There are 3 ways to turn a row about zero (a turn may also mirror it). The second row of each pair is the first, turned, with some noise. The first 30 pairs use one turn. New pairs use 3 turns, one after the other, and a turn may come again.
(in the rows, 128 means zero)
Some pairs, each with its turns in order after it:
[ 57 134 126 124 119 127 156 137 136]
[113  97 170 144  88 135 138 158 136]	j_237

[176  98 155  78 125 119 130 111 128]
[146  98 117 107 109 172 172 145 160]	j_999

[127  47 155 132 137 129 143 141 124]
[126 147  72 117 143 123  88 123  85]	j_800

[160 181 131 123 133 158 166 129 122]
[109 147 106 150 184 128 154 157 146]	j_999

[127 142 119 108  98 209 127 209 130]
[ 81 159 112 133 103 106  85 162 212]	j_237

[134  92  87 123 138 139 130 108 186]
[112  97 141 131  97 114  92 145 178]	j_999

[108 122 124 126 140 119 104 123  60]
[109  90 138 139 109 128 142  85  85]	j_800

[ 79 111 154 187 209 141  47 170 129]
[ 91  74  86  37  72 169 115 119 110]	j_237

[140  69  79 137 160  92 144 144 129]
[146  61  99 142  95 108  94 127 132]	j_999

[ 47 139 172 129 153 111 128 120 144]
[177 178 149  79 135 110  92 110 129]	j_999

[125 146 138  81 102 128 176 113 165]
[132 150 138 188 122 120 163 163 142]	j_237

[166 132 131 143 147 135 130 136 131]
[152 145  96 117 131 143 114 119 136]	j_237

[185 154 163 187 201 139 124  93 105]
[157  61 132 154 212  96 142 154 128]	j_800

[165 137 144 133  97 159 127 153 141]
[ 84 132 114 125 140 157 143 126 135]	j_999

[142 104 107 131 144 125 127 134  82]
[150  89 117 162 128 128 138 111 110]	j_999

[106 140 141 123 137 120 151 117 116]
[157 154 118 122 134 122 117 139 125]	j_999

[124 129 164 127 103 144 176  69 114]
[125 155 138  79 153  81 155 143  98]	j_800

[ 65 132 134 136 151  81 111 119 152]
[159 101  99  95 102 113 118  82 167]	j_800

[107 143 105 109 163 116 171 149 127]
[168 144 151 127 135 144 124  86 131]	j_800

[117 114 165 123 197 205  95  96 116]
[177  73 143 133 124  80  96 172  75]	j_800

[108 115 129  97 140 104 124 209 134]
[ 88  92 103 140 136 177 101 169 150]	j_237

[144 135 144 137 193 132  85 122  77]
[113  98  86 106 123 137 107  57 108]	j_237

[127 134 186 140 123 115 130 137  68]
[ 88 103 152 112 161  98 112  91 101]	j_800

[ 47 107 129 137 142 170 164 116  68]
[102  90 171 154  50  92  84 114 112]	j_237

[195  50 140 131 143 132 150 142 129]
[117 166  79 173 180 133 102 147  87]	j_800

[209 193 132  80 141  97 186  47 134]
[196 165 111 212 173 121 196  62 133]	j_237

[176 131 121 152 134  97  86 158 165]
[144 144  94  78 173 166 143 143 141]	j_237

[124 109 138 115 126 114 161  87 111]
[133 154 112 115 139  94 153 110 100]	j_800

[127 128 135 209 131 129 107 115 174]
[ 80 132 158 118 118 140  63 147  91]	j_999

[155 141 109 114 145 123 131 102 134]
[132 103 131 138 140 115 131 166 143]	j_999

New pairs. What belongs after each?
[127 104 145 133 146 128 140 135 128]
[122 127 104 117 149 136 138 135 114]	j_800 j_800 j_800

[209  80 138 174 137 140 126 185 123]
[194  98 191  96 123 167 109 147  79]	j_800 j_999 j_999

[136 150 132 126 180 129 133 136 132]
[142 112 140 140 138 144 128  83 148]	j_800 j_999 j_999

[124 100  97 122 128 156 127 133 104]
[136 137  98 114 107 150 152 146 136]	j_237 j_800 j_800

[ 50 139 165 135 155 150 164 176 164]
[187 113  86 153 119 116  83 182 186]	j_999 j_237 j_999

[124 201 129 134 137  87 140 126 119]
[ 80 144 157 127 150 150 168 120 161]	j_237 j_237 j_800

[126 108 108 116 128 111 202 138 111]
[127  94 129 107 100 118 121 119  64]	j_237 j_999 j_800

[115 166 131  47 198 117  98 148 157]
[138 212 112 192  95 148  96 151 141]	j_999 j_999 j_800

[ 99 158  96 127 200 134 123 135 136]
[100 124  93 176 170 105  95 142 113]	j_999 j_999 j_237

[132 117 117 151 139 101 209  90 117]
[168 140 129 190  78 109 104 157 147]	j_999 j_237 j_800

[131 100 135 112 109 165 107 143 171]
[104 154 145  96 144 144 116  93 138]	j_999 j_237 j_800

[153 137  96 153  47 119 106 138 103]
[ 97 178  98 107  81 157 125  87 111]	j_800 j_237 j_999

[181 163 118 209 125 125  47 138  98]
[177 152  79  89 177 164 198  77 130]	j_237 j_237 j_800

[131 168 153 126 141 137 163 126 121]
[108 107 136 124 144 172 108 145 117]	j_999 j_800 j_999

[127 108 137 100 133 127 142 182 131]
[124 152 127 110 141 163 133 175 122]	j_999 j_999 j_237

[179 166 136 176 144 121 148 139 128]
[137 109 162 172 117 182 140 120 130]	j_999 j_800 j_999

[144 186  83 107  47 110 209 130 137]
[ 67 122 115  66 145 210  99 112 188]	j_999 j_237 j_999

[168 173 108 109 132 124 165 100 147]
[164 111  70 134 101 154 127 130 155]	j_237 j_800 j_237

[140 140 132  59 161 117 113 152 145]
[103 115 168 101 105 123  97 102  95]	j_800 j_999 j_800

[ 86 136 144 104 125 124 132 147 133]
[142 100 137 159 104 149 133 111 125]	j_800 j_237 j_237

[146 150  99  47 107 209  96 147 129]
[111  97 153 183  70 153  88 161 198]	j_999 j_999 j_800

[147 137  79  97  65 153  72 130  79]
[143 151 174  89 134 102 170  59 174]	j_800 j_999 j_237

[132 122 125 120  62  54 176 100 140]
[105 146  67 138 107 184  70 163 142]	j_800 j_237 j_999

[169 161 203 139  72 123 135 152 139]
[125 196 118  72 121 106 151 163 166]	j_237 j_237 j_800

[152 125 135  99 140 125 138  78 209]
[141 145 121 124  84 168 127  49 117]	j_800 j_999 j_800

[127 124 139 125  95 112  96  81 117]
[171 113 134 116 126 143 128 172 116]	j_237 j_800 j_999

[150 165 111 147 167 118 134 107  47]
[166  92  85 110  88 103 100  86  88]	j_999 j_800 j_237

[147 110 170 140 122  80 130 140  63]
[123  83  81 158 128 105 161 138 182]	j_999 j_237 j_800

[146 123 108 128 145 112 114  95 136]
[103 116 127 103 122 124 119 122 158]	j_999 j_237 j_237

[118 135 130  87  99  66 138 154  92]
[165 173  78 136 124 171 139 166 121]	j_800 j_237 j_999

[163 128  92 145 193 173 109 131 133]
[132  59 156 167  91 105 147 127 114]	j_999 j_800 j_999

[116 140 139 133 137 113 121 114 149]
[116 125 124 145 123 136 133 102 131]	j_237 j_800 j_237

[ 70 157 163 136 170 125 136 190 122]
[194 127 107 156 128  50 150 149 110]	j_800 j_237 j_999

[ 90 101 160 120 102 132 115 137 124]
[ 84 131 153 121  98 121 134 143 112]	j_237 j_237 j_237

[153 123 153 121 170 117 209 122 140]
[143 172 115  62 111 114  91 135 154]	j_999 j_800 j_237

[175 121 121  94 170 144 127 168  81]
[ 95 144 142 156 162  69 149  87 115]	j_800 j_237 j_237

[101  82 133  98  98  97 164 121 146]
[120 123  97  74 170  97 115 145 142]	j_999 j_237 j_999

